There are 5 hidden switches. A switch that is on adds its own fixed numbers to the row, and there is some noise. The rows also spread widely along 6 directions, which tell nothing about the answers.
In the rows, 128 means zero.
Some rows, each with its switches (1 for on, 0 for off) after it:
[143 142 113 133 130 143 144 132 123 115  74 107 105 118 139 118 109 114
 150 117 124 135 146 114 136 128 149] => 0 0 0 0 0
[ 49 117 148 158 139 123 155 109 119 119 143 153 120 114 143 146 127 107
  79 101 153 117 104 122 133  94 116] => 1 0 1 0 0
[ 74 140 140 146 147 141 128 120 129 110 182 170 106 112 134 116 138 108
 101 141 171 126 127 137  95 145 145] => 1 1 0 1 0
[ 85 142 144 147 149 124 137  88 120 104 161 168 122  95 127 104 108 124
  81 132 170 127 149 160 135 120 123] => 0 1 1 1 0
[ 65 149 139 170 160 150 116 112 129  96 153 162  96 101 135 100 122 102
  83 121 170 135 148 132 100 140 127] => 1 1 1 1 0
[118 148 132 144 122  97 147  37 111 136 142 156 126  87 124 114 128 158
 145 117 142 108 186 149 129 134 161] => 0 1 1 1 0
[ 95 141 145 129  97 122 106 125 145 148 152 161 130 120 110 141 134 131
 143 143 113  99 136 121 106 146 133] => 0 0 0 0 0
[109 124 128 137 155 151 151 113  98 113  97 129  81 104 151  80  98  98
 141 128 168 111 169 105  99 127 157] => 1 0 0 1 0
[ 95 133 130 149 133 141 122 166 123 122 124 151 126 122 118 134 120 120
 105 133 126 133 121 109 124 121 127] => 0 0 0 1 0
[ 91 161 123 165 124 146 110 138 131 121  76 144  96 108 123 103 111 109
 136 100  98 139 159 105 136 132 117] => 0 0 1 0 0
[ 69 117 156 153 143 138 136 129 103 109 121 128 103 122 146 135 115 103
 113 127 163 104 142 112  96 148 136] => 1 0 0 1 1
[ 86 162 148 143 146 137 113  69 140 116 146 153  85  91 143  79 118  99
 134 125 171 109 184 143  91 160 148] => 1 1 1 0 0
[133 132 139 124 117  97 131  71 109 131 152 119 127 108 132 138 135 159
 145 144 160 100 170 173 108 170 167] => 0 1 0 1 1
[ 31 105 142 168 132 117 139 154 101 132 161 194 114 130 127 135 133 117
  83 138 147 124  95 129 119 128  94] => 1 0 0 1 1
[ 97 162 167 128 127 126 101  71 153 111 168 134 123  97 126 133 127 121
 124 128 154  95 168 146  94 163 148] => 0 1 1 0 0
[ 72 135 141 159 145 139 129 135 109 106 116 156 121 108 122 123  97 111
  82 121 140 131 137 118 135 109 112] => 0 0 1 1 0
[117 120 132 125 125 135 105 174 133 107 144 112 145 145 113 179 141 126
  76 145 147 128  95 136 104 148 136] => 0 0 0 1 0

New rows, each followed by its switches (1 for on, 0 for off):
[ 95 125 142 144 114 102 133  57 107 150 127 125 124 114 126 144 151 147
 154 105 148  92 177 116  84 143 167] => 1 0 1 1 0
[ 38 130 151 174 142 102 144 101 115 117 180 158 125 113 130 172 153 138
  71 107 158 120 108 148 122 142 119] => 1 1 1 1 1
[ 84 127 129 157 134 123 114 136 121 113 165 137 112 127 128 155 157 126
 103 135 159 133 121 153  88 176 141] => 1 1 0 1 1
[110 146 168 121 146 142 118 101 141  96 176 117 131 102 125 156 125 120
 109 145 171  89 144 136  86 157 165] => 0 1 0 1 0
[ 85 126 125 140 110 121 134 113 124 147 142 161 108 126 128 123 145 123
 140 129 132 118 126 127 108 126 138] => 1 0 0 0 0
[104 117 108 136 115 129 141 127 115 141 137 154 106 136 135 115 150 120
 122 134 139 136 116 142 114 126 136] => 1 0 0 0 0
[ 67 132 112 184 108 108 133 115 108 149  97 170  91 118 139 101 132 126
 137 103 116 147 149 136 133 136 107] => 1 0 1 0 1
[110 128 134 160 162 132 152 126  88  82  51  94  96 108 151 105  76 108
  88 111 159 138 165 123 150 119 126] => 0 0 1 1 1
[106 134 136 146 144 149 137 157 118 103 111 116 121 121 127 147 113 112
 103 122 129 127 119 100 126 122 138] => 0 0 0 1 0
[ 72 144 121 180 125 127 117 128 115 124  72 132  79 120 139 112 127 106
 144  93 118 134 160 109 117 154 119] => 1 0 1 0 1
[ 61 132 157 162 138 126 117 110 119 113 112 125  92 117 150 131 112  99
 118 108 153 105 152 117  99 153 123] => 1 0 1 0 1
[ 55 138 142 164 124 134 137 104 123 127 121 154 103 115 133 130 133 109
 119  99 134 119 130 109 118 118 120] => 1 0 1 0 0
[ 68 130 149 160 129 138 134 130 119 115 115 136  90 123 144 124 118  99
 138 116 134 104 134 109 106 149 129] => 1 0 0 0 1
[ 66 153 158 144 132 164 108 139 146 114 123 129  92 118 133 135 124  81
 146 117 130  95 146  74  73 157 154] => 1 0 0 0 0
[103 122 119 149 124 113 134 130 127 116 163 140 103 136 145 146 157 124
 100 128 156 151  96 174 119 162 129] => 1 1 0 0 1
[140 109 112 130 117  94 145  75  89 140 100 111 143 126 125 149 143 169
 118 116 144 126 152 151 140 112 158] => 0 0 1 1 0
[ 32 136 182 149 139 132 105 123 137 107 210 167 117 111 126 148 130 104
  91 155 182  89 125 142  69 175 128] => 1 1 0 1 1
[ 76 153 158 138 156 157 134 125 143  92 173 178 104  94 143  86  87  87
  92 152 164 115 122 144 132 131 118] => 0 1 0 0 0
[124 135 117 139 160 144 158  99 115  94 125 119  81 105 153  95 123 103
 125 118 171 133 153 130 116 134 172] => 1 1 0 1 0
[ 84 151 139 144 132 143 102 100 131 124  98 142  85 107 140  82 110  99
 155 116 147 106 188 113  75 161 147] => 1 0 1 0 0
[ 78 152 135 149 135 149 115 121 148 122 176 182  87 108 132  89 134 102
 123 148 157 131 137 150  95 156 128] => 1 1 0 0 0
[ 90 150 149 151 159 138 127 108 127  84 143 130 116  96 129 129 107 112
  78 120 163 123 147 136 123 130 132] => 0 1 1 1 0
[ 56 158 156 167 130 125 117  64 129 141 170 172 113  90 118 125 149 133
 147 106 132  95 181 111  86 160 153] => 1 1 1 1 0
[ 78 127 161 119 140 148 108 165 145  96 167 155 125 128 136 121  94  83
  66 170 175 113 105 147 107 132 107] => 0 0 0 0 0
